Every row belongs to one group in each of 4 separate groupings. Each group adds its own fixed numbers to the row, and there is some noise. The rows also spread widely along 15 directions, which tell nothing about the answers.
Known rows, each followed by its group in each grouping:
[ 13   6 -19 -15   9 -13   0   5  -7 -10  23 -13  31 -18  12 -32   0 -25
  12   4   1  12 -22  19  10 -10   2  -6  19  -4] => j_449 j_569 j_12 j_649
[-16 -14  14  -3   4  10  12   4 -15   5   4  -9  -5  11   6  -4 -11 -10
   0  -4  11   4  -1  12   1  -5   0  -1  -7  12] => j_634 j_863 j_84 j_349
[ 28   6  -3 -17   8 -22  -2 -15   1   1  -7  -1   4 -15 -32 -31   3  -4
 -10  38  34  11 -20  -4  -3  10 -15 -16   4  -8] => j_449 j_619 j_12 j_442
[ -6  -7  20 -14  -2   3   8 -14  12  11  -9  -6 -12  20 -14   8 -16  20
  -9   9  47  -4 -16  -8 -31  14   3   0  -7  26] => j_634 j_431 j_796 j_185
[ 12  -9  40 -16  -1   9  15   1 -38 -28 -15  -1 -33  -8 -37 -13 -23  30
  23 -11   9 -16 -30  26  22   4 -14 -17 -19 -21] => j_891 j_569 j_796 j_649
[-13  -2 -16  -1   4 -12 -20  -2 -15   5   6  10  18 -16  -3 -11  -7  19
  14   1   5  25 -26 -10   1   3   7 -31  19 -12] => j_891 j_619 j_84 j_678
[  6   8  -4  -6  -7  17   4   0   0 -15  -4   2  -7   4   7  -7   6  -1
 -10   6  -8  -8  27  -3  -1  -5   5   5   1  -5] => j_449 j_31 j_12 j_349
[-15 -17   7 -12  17   3  17   3 -28  10 -14 -20 -24   0  12  14 -15 -12
  -1   3  28   9   9   4 -20   1  12  -6 -22 -10] => j_891 j_431 j_12 j_185
[  1  24  21 -23  -7  13  -7  -4   8 -12  16   4  20  44  -6 -34 -19  36
  -4 -12  33  -3   7  26 -10   5  27  -3  14  39] => j_449 j_239 j_84 j_442
[-13 -12  -4   4  -7  -7  -7   8   0  20   4  20   5   2  -3  20  -1  21
   1  16   0  25  -5 -37   5  -7   0  -2  17  13] => j_634 j_31 j_12 j_678
[ 24  12 -12 -14 -16   1 -11  16  -6  -9  -4  33  -3  -7 -34  14 -22  84
   6   9  12   7  14  -8  -1  -7  15 -25  17  -7] => j_449 j_863 j_84 j_185
[ 34   5  21  13   9  15   1  10 -11  23   4  -5  -9  17  -2 -23  -2  -8
 -26  45 -42  -4   7  26  33  24 -35 -16   2   5] => j_891 j_239 j_796 j_678
[-14  19  38 -14  -4   6  -8 -10 -28  -8  11  17   7  28  14 -23   5 -16
 -12 -24   0  12  21   3 -11   6  26  -7  -3 -17] => j_449 j_569 j_12 j_349
[ -9   4   5  -6 -21  -2  -2 -10   4  -2   6   2   2  11  24  11  -6  13
  -1 -18  19  -2   3   3 -30   5  22 -17   5   8] => j_449 j_863 j_796 j_442
[ -7  -7  -4 -17   7   6  -2  -6 -34  -6 -18   7 -25  -1 -12   0 -13  21
   5   4  20   9  15 -11  -8  -7  15 -21 -14  -8] => j_449 j_239 j_796 j_442
[ -1 -27 -21  -6  -1   5   7  16  -5   2   6  14   7  -4  -4 -15 -12 -29
 -10  -1  19  -4   6   9  -9 -24   5  -4 -11 -11] => j_891 j_431 j_12 j_349
[ -6 -24 -15 -12   8 -12   4 -22   8  35 -21 -32 -10  -4  21 -26   2 -32
   3  38  54  18  23  12 -23   7   2 -16  -9 -14] => j_449 j_863 j_12 j_678
[ 57  19 -13 -38 -15  -2 -14 -12  14 -25   3  10   7 -16  13 -18  -5  19
  -9   8  21   0  16   9 -34   2  26  -9  16 -16] => j_891 j_619 j_12 j_349
[  2  10   2  -8   4   0  -1 -22   5 -24 -20 -27  -6  -5  19 -23   9  -9
  33  -2   1  16  -8  -8  25   3  -2  20  13 -14] => j_891 j_431 j_796 j_442
[-13   9  24  -6  14   5  22  -5 -25 -12   8 -21  -9  23   8   4   6 -31
 -15  -8   3   9   9  -1  -3  16   1   5 -17  12] => j_891 j_239 j_796 j_349
[-23   3   1  17 -23  -5  14 -16   1 -33  24  -5  -1   9 -24  -9  35 -30
  -6  -5  14   2  17  -3  19  -1  -9 -15 -13   5] => j_891 j_31 j_84 j_678
[ -2   2  -2  11 -38   4 -11 -25   8   2  31  17 -13  19 -17  11  21  17
 -26  27  11  -2  21 -12 -18   9   0 -47   0  40] => j_634 j_239 j_796 j_678
[ 25   8  11 -11  14  12  -5  12  -7  -4  -9  10   6  -1   0 -25 -10  -2
  -5   7 -16   2   3   4  18  -6  -2  15   8 -21] => j_634 j_431 j_12 j_185
[ 23 -22  -6 -10 -26  -3   7   2  20 -16   2   8  -5 -10 -11   4  -1  16
  25   8  22  11   1 -11  17 -23  -6  11   6   8] => j_891 j_619 j_84 j_678
[ -8  12  -2  -2  16  10  10  13  -2  -2   2  -5  10   8  -5   2  -7   6
 -10   5  -2   4 -10  -4   1   8  -2   6   8  14] => j_449 j_431 j_84 j_649
[-11   2 -16  11  -7  -5  15   4   2  -1  -8  -9  -3  -7   2  13   1   7
  -1   6  -3  -1   4  -8   4   7  -8 -10   6 -12] => j_449 j_31 j_796 j_349
[ -7   1  15  -1  -2   1  -3  15 -11  -2  24  41  26  29 -25 -18   1 -31
 -35 -13   9   9  17  -4  -2  -5   9   0 -12  -7] => j_891 j_569 j_84 j_185
[-20   7  -7  22   5   2   8   3  -3   1   2 -12  10   1  43  -1  20 -68
 -25 -11 -17   7  32   4   0   5   4   1  -7 -32] => j_634 j_431 j_84 j_442
[  7   1  32  -4  12  -3  14   5   5  10  -4 -10  13  11  -3 -20 -14 -22
 -20   2   9 -11 -28  20  -2  23 -20   8  -2  -4] => j_634 j_31 j_796 j_649
[  5 -10   6  -9 -18   2 -12  -1   6 -11 -13  30  -2 -12   8   0 -10   1
  -4 -23   9  -9  -8  -5 -20  -4  13  -5  -5 -38] => j_891 j_569 j_84 j_442
[  7   3  12 -10   1  11  21  -1  24  15 -10 -25 -11  10  29  32  -9  12
 -25  13  17 -16  -5  -4 -43  26   2   8  -5  26] => j_449 j_863 j_12 j_678
[-10  16  -4 -18   5  20 -19 -22 -19  -6   3 -10  -5  27   4 -46  -9  12
  -2  10  23   6  28  28 -21  13  27 -32   5  12] => j_891 j_619 j_796 j_649
[  5  -4 -21   4  -1   2   0  -7  21  13   0 -25  11   1  42 -21  19 -40
  10  28  -9  25  23  -1  18  -7  -8  19  21   3] => j_449 j_863 j_84 j_349
[ 10   9  13 -10 -32   0 -18 -17   7 -14  17  35   4  10  19  15  14  -7
 -18 -18   4  10  16 -28 -33  -4  25  -5   5   4] => j_634 j_431 j_796 j_442
[-15 -21  14 -13 -10  -9 -10 -14   6  -4 -27  18  -4 -11   7  -3 -11   0
  22 -24  23   8 -26 -28  -9 -10   7  14   0 -30] => j_634 j_31 j_796 j_442
[ 20   8  30 -13  19 -35  45  21   0  -8  15 -29  19  -7 -16  23  -4 -20
 -10   3  27  14 -41  -1   6  17 -24  26   1  13] => j_634 j_31 j_12 j_649

New rows, each followed by its group in each grouping:
[ -1   8 -20  -3  14  -9  11  27  -1   0 -12  -6  17   0  20  12 -13  -5
  -1  -9  14  25  26  -6   2   0  19  15   9 -28] => j_891 j_431 j_84 j_442
[ 14  -8 -22  -9  21  17 -10  26 -53   7 -13  12 -18  -2 -18 -18 -31  24
  -6  28  -8   8  33  20  15  -9   8 -30  -5 -13] => j_891 j_31 j_796 j_442
[-17  13 -19   4  12  10   6 -12   3  -5 -26 -23 -16  -6  29  16  14  -8
  -3  15  -9   9  14 -35  -6   8   4  14   5  -4] => j_449 j_619 j_12 j_442
[-12  -6   3   8 -26 -18   5  -2   7  -3  12  -4   2  -4  23  34   2  21
  29 -14   0  20 -18 -22  13  -9   2  -2  22  14] => j_634 j_239 j_796 j_442
[-11  -6  -1   4  -2  12  -8   5 -25  11  20  15   8  12  21 -11   3 -33
 -12   1 -23  10  14   6  -4  -7   8 -17   0   2] => j_449 j_569 j_796 j_649
[ 26  -2   6 -10  13  10   8  38 -30   2   2  11  -2   0   7  11 -29   7
 -18  -1 -10   1  14  23  -2  -3   8  -6  -8  -9] => j_891 j_863 j_84 j_442
[ 19   5  27 -18  17   5   4   5 -15   4  -4  -3   3   6  -7 -16 -24   5
 -10   4   8  -4 -22  16  -5  14  -3   2  -2  -4] => j_634 j_569 j_796 j_185
[ -6   7 -17   1  14  15  24   3 -14 -24  11 -22 -10   6 -29   0   3 -12
 -23  18   3 -14  -7   1   3   9 -14  -6 -13  29] => j_891 j_569 j_796 j_349
[ 22   5  -5 -18   6 -15  -1  -2  12  14  15 -19  24   9  25 -15   0 -17
   3  24  21  34   3   1  -5   2   9  13  24  19] => j_891 j_619 j_12 j_185
[ -2  -8  -1 -11  11 -13   7   3  19  14 -22 -13   6  -5  12   3 -16   4
   4   5  25   6 -28 -12  -9   9  -2  14   8  -8] => j_891 j_239 j_12 j_442
[ -9   5   5  11   4 -10  11   4 -22  -3  11  -5   0  -6 -13   6   2 -11
 -13  -1   3   5  -8  10   3  13  -7 -29  -8 -16] => j_891 j_431 j_84 j_185
[  6 -16   9 -12 -11 -13   2   6 -11  -9   1  27  -1 -18 -16  11  -3  11
  17  -9  10  19 -17 -22   9 -18  -2  -3   1 -16] => j_449 j_239 j_84 j_649
[-19   5   6 -18  21   7   0  -6 -14 -10 -25  -7  -7   1 -14 -15 -17  25
  12  -5  23   4  -7 -12   3  -1  12   6   0 -13] => j_634 j_239 j_12 j_185
[  2   9  11  -2  12   7  -6  13 -26  -2   3  30   7  14 -15  -9  -6 -12
 -32  -4 -13   3  12 -11   3   2   3  -6  -8 -11] => j_634 j_239 j_796 j_442
[ 28   8 -18   2  -6 -14   6  31   2   0  25  24  26  -3  -7  26  -5   7
 -24   8  -3  19  13 -12  -2  -3   3  -3  13   1] => j_891 j_619 j_84 j_185
[ 35  16 -13  23 -13 -12  17  30  46  -1  19   7  38   3 -14   2   8 -10
 -24  19 -19  -4  -7   2  34   7 -32  18  25  -2] => j_891 j_431 j_84 j_185
[ 21  15  22  -3  -6 -11  13  -9  24 -11   0   0  13  10 -21 -20   9 -16
 -27   7  27  -6  -1   8  -5  27 -15  -1  -6 -15] => j_891 j_619 j_84 j_678
[-21 -14 -31  10  -4  13  -3 -26  39   0 -26 -24   1  -4  27 -39   8 -37
   9   4  11 -19   5   5   0   4  -4   3  -1 -25] => j_891 j_239 j_796 j_678
[-16  -9 -12  10 -16   2   5   2  37  11 -19   8  -5  11  -7  24   4  35
  15  19  10  15   7 -47  17 -10  -7  24  18  16] => j_449 j_239 j_84 j_185
[ 15 -18 -27 -21  20  15 -17   8 -31  15  -2  22  -7 -13   6  -1 -20  -7
 -28  19  -4   5   3  -8 -40  -5  13 -22  -9   0] => j_891 j_863 j_796 j_349
[  9  -1   7 -17  10  12  -9  -3 -45   3 -19  -9 -25  -3  43  -2 -14   4
  15   1 -14  26  34   7  -6   2  23 -12   0 -30] => j_891 j_619 j_796 j_349
[  9   9  13 -17  -1   0  -8 -18   3 -14  11  20  11   4  -7 -15   5 -31
 -38 -12  17 -12 -20  -2 -46  19   7 -16 -12  -7] => j_891 j_431 j_796 j_649
[ -5 -26  -1  -5 -13   0  -8   7  13  11  -3  43  14  -8  16  17  -1 -21
  -5 -19   2  13  -7 -39 -21 -20  12  15  -3 -19] => j_449 j_431 j_84 j_678
[ -6   6   2 -14  -2   7 -16 -14   2 -16   6  23   8  -4   5   6   3  -5
 -17 -18  10   3 -23 -29 -35  -2  18   0   2   9] => j_634 j_431 j_84 j_442
[ -1 -10   8 -21  13   5  -8  -3  -4  11  -7   6  -1   7  21   1  -7 -17
 -11   5  11  14 -10 -22 -26  -1  11  16  -2  12] => j_891 j_863 j_12 j_442
[ -6 -20  42 -15  -5  11 -10  -6 -20  19   7  25  -6  20   8 -12 -11 -12
  -4  -3   3   6 -15  -4 -13 -10   7   2 -10  11] => j_449 j_569 j_12 j_185
[  8   1 -21 -13  12  -1   9   5   9 -17   1  -8  10 -13 -25 -10  -8   5
  -3  10  24  -1 -28   0  -4   2  -6  -1   5   9] => j_891 j_431 j_84 j_649
[ 30   9  27 -12  -2   3  -2  12 -12  -2  -1  15   1   5  -6  -3 -22  27
  -7  -1 -10  -4 -10  14   1  13  -2  -6   5 -11] => j_891 j_31 j_796 j_185
[ -7  15   9  -6   8   3  24   4 -21  -4  -5 -33 -20  17 -17  11 -12  41
  10  22  19   9   7   9  13  19  -3 -13   4  25] => j_449 j_569 j_796 j_649
[-17   1  20  -3 -15  -1 -13 -17   6   0   9  11  10  10  20 -10   7 -12
  -2 -16   5   5  -8  -9 -14  -1  12   0   8  -2] => j_634 j_31 j_12 j_185
[  7  -7  38 -14 -13 -17  14  -4 -27   0   2  -7 -23  -4  -6  13 -13  23
   7  -1  29   7 -15  17 -10  15   0 -29  -8 -13] => j_891 j_569 j_12 j_349
[-21 -11  -1 -16   9  16 -10  13 -36   3 -31  18 -20  -4  -2  -4 -30  38
  18  -8  11   9  22  -4   0 -15  27 -10  -1 -35] => j_634 j_569 j_12 j_649
[-15  -5 -10 -14  30 -11  17  11   8  15 -24 -37  16 -12  36  10 -21  -7
  16  -5  27  23 -15  -8  -9  12  11  27  12 -17] => j_634 j_569 j_84 j_678
[ -4 -29  15   1   9  -1  11   4 -26  -8   4  19  -9 -14 -38  -4   4 -29
  -1   9  -4  12 -34 -26  27 -20 -31   9 -16   3] => j_634 j_619 j_84 j_349
[  7   0  32   5 -15   1  15   7   3 -13   9  29  -7   7 -32  38   5  14
 -28  -4  -3  -6 -23 -33  -6  13 -17   0 -13  13] => j_891 j_619 j_84 j_678
[ 10  17 -27 -14  29   2 -10  -2  -8 -24  -4 -11  11 -15  13  -8  18 -16
  16  16 -22  46  -5 -45  28 -12   2  35  25   8] => j_891 j_431 j_84 j_442
[ 11   7 -15  10  -6   0  30  12   3 -26 -11 -21 -18 -20 -10  31  -5  28
   3   1  -6 -20  -2   2  16  13 -16 -12  -7 -17] => j_891 j_239 j_796 j_678
[-34 -16  -7  10 -13  13   7 -11  13   8 -18  -9 -21  16   7  12   0   0
   3   9  22  -2  13 -20  -5  -3   3   5  -4  14] => j_634 j_569 j_796 j_442
[ -2   5  -6  -9 -16  11 -21 -19   1 -18  16  11  -2   9 -17 -23   5  19
  -3   8  15   1  -5   1  -7  -4   8 -25   9  30] => j_891 j_863 j_84 j_442
[-23 -16   4  19  14  20  16  23  -9  15 -10 -11 -11   4   4  14 -17   1
  -1   6 -24 -12 -24   0  22  -2 -19   7  -4   6] => j_891 j_431 j_12 j_185
[ -7  -4 -34  -6  -2  -5 -11  -7 -30 -16   8  -3  -4 -13 -23 -30   7   7
  18  19  26  28  41   8  21 -20  14 -36   3 -12] => j_634 j_31 j_84 j_678
[  2  17  17 -13   5  10  14  -5  -1  11  -4 -31 -14  16  29  32 -19  34
  -9   8  12  -5  -9   5 -38  30  14  -5   5  31] => j_449 j_569 j_796 j_185
[ 15  11  12   5  -1   2   6  13  34   4 -35  27   2   8 -17  14   1  14
 -20  13  -5   3   2 -44  13  11 -18  36   8 -23] => j_449 j_431 j_84 j_442
[ 17   0  14 -20   0 -28   3  -6  -8   0 -21   9  -1 -12  -5   3  -2   3
   7   1  28  26  -2 -21  -7   8   2   2   1 -35] => j_449 j_31 j_796 j_442
[ 15  -3  35   4 -17   0  22  18   8  -5   2   4   4  15 -14  -6  -8   6
   6  -5   3  -6   3  19  32  -4 -16  15  -1  -7] => j_449 j_31 j_84 j_185
[ 21  -3 -28 -14  12  13   0  15  13 -10   6   1  14  -7 -15  -9 -17  12
  -9  16   8  -7 -19   3  -4  -9  -2   9   9  23] => j_891 j_863 j_84 j_185
[ 19   2  -4   4  -4  14  22  13  17 -10  -3 -15  -5  10   9  -1   0 -10
  -3  15  -9  -8  26   8  25  -4 -13  22   4   8] => j_634 j_239 j_796 j_649
[-22  -7  22 -15   3 -11   8   4 -25   1 -20  -1  -5  16   1  -5 -18  13
  34 -17  30  31   9  -9  17  -7  17  10   0 -18] => j_449 j_569 j_796 j_442
[  0  11 -35  -8 -14  -3   2 -10  16 -21   3  -4   1  -4  -9  15  13  31
  14  17  16  16  11 -36   0  -4  10  -1  19  21] => j_449 j_569 j_796 j_678
[ -6 -16  -1  -9 -21  17  -9 -35  10  -5 -16  16 -33   2  -9   1  11  -2
 -16  15  22 -15   9 -25 -40  -3   4 -13 -20   7] => j_449 j_31 j_796 j_185
[ 26 -17  37  -6  -2 -12  40  16   2  13   2 -28  -5   1   4  11 -28 -11
  -7  -1  30 -19 -25  45  -6  14 -20   0 -17  -1] => j_634 j_863 j_796 j_185
[ -3 -15  17 -11 -12   1   5  -7 -15  -7   8   5 -11  10 -13 -14 -10  -5
   4  -7  32  -1  -2  19 -10  -3   5 -22 -14   2] => j_891 j_431 j_796 j_649
[  1   3   5 -11  11  10  -7  -5  -8 -10 -12   9  -2  -7 -17 -19  -5   7
  -9   5   0  -2 -13  -8  -1   3  -4   0   1 -11] => j_634 j_31 j_84 j_349
[-20   4  19  12  -6 -15  20  -5  29  -1 -35   1  -4   7  -4  18  16 -16
  -7 -11  20  12  13 -38   8  19 -12  29  -8 -47] => j_891 j_863 j_84 j_185
[  1   0  -6 -14  10  16  -4   7  -8  -7 -14  -2  -2  -4  35   3 -15  -1
   8 -17  -3  10  16   1 -13  -7  26  11   2 -23] => j_891 j_431 j_84 j_185
[ -2   9 -29   1  16   6  27  31 -14 -12  15 -20  18  -1  18  16 -13 -14
  -2 -10  -6   3  14  10   5 -11  12   8   1   8] => j_449 j_431 j_796 j_185
[ -4   6 -14 -29  13   3  -7 -13 -15 -20   2  -7   9  -1   4 -21 -10  -6
   4 -11  31   9   5   0 -25  -7  30  -1  -1   2] => j_634 j_31 j_796 j_185
[  3   8  10  -1  32   3  38  44 -20  -4 -22   4   0   1 -36  22 -22   9
 -22   1   4   0   4  -8  16  10 -15  18 -16 -24] => j_449 j_431 j_84 j_649
[  6  15  -4  -8   2 -11  14   5 -17 -17  17 -11   8 -13   8  12   1   4
  -3  -9   4   4   0   5  -6   6  11 -21  -1  -9] => j_449 j_239 j_12 j_678
[-20 -11 -25  -3   8  20   7  13  10   3  -9  -7   2  10   7 -11 -18  -4
  -5   2  22 -11  13   8 -13 -10  13   5  -1   5] => j_891 j_431 j_12 j_649
[ 14  -5  -3  -4  -4  -8  15   2   6 -20 -14  11  -9 -19  -4  29  11 -15
  -9  -2  -8   7  -7 -44  -1   1 -14  24  -5 -21] => j_891 j_31 j_796 j_349
[  3  13  -2  -9 -15  -9   7   8  -4 -30  -3  -1  12  -8   5  -8 -19  24
  22 -33  21  -4   5  21   8  -5  21  -8  10 -33] => j_634 j_569 j_796 j_442
[ 16  -3  15 -10  23  12   6  15 -23  -3 -10   8   1 -12 -11 -18 -19  -9
 -13  -3  -9 -14 -21  19   3   2 -10  -3 -15 -27] => j_449 j_863 j_84 j_185
[-46   0 -28   8  13  13   6 -12 -17 -11   9 -27 -15   6  17  24  28 -25
   2  12  -9  27  15 -44   2 -10   8  10  -2  38] => j_891 j_863 j_12 j_185
[-12  -4 -13  11 -12  -3  12   4   3  -4 -11  -1 -15  10  -2  21   8   0
   3   9  14  17  32 -23  12  -3   1   3  -1  -4] => j_891 j_431 j_796 j_442
[  4  -1   7  -6   3  11  -1   9 -13 -11  11  16   0   1 -10  12  -8  11
  -8  -5  -7   4 -18 -13  -2  -6   2   0  -1  13] => j_891 j_431 j_84 j_185
[  9  -9  -5  -1   0 -13  13  14  13   4  -8   4   9  -5 -12  -7  -6 -19
 -15  11  25  -1   3  -1   4  -5  -9  10  -2 -16] => j_634 j_31 j_12 j_442
[  1  -1  11 -11  -4  12  -9 -14  22  17 -25 -10 -11  13  25   4 -16  35
   4  12   8  -1 -11 -11 -23  24   6   5  14  11] => j_891 j_31 j_796 j_678
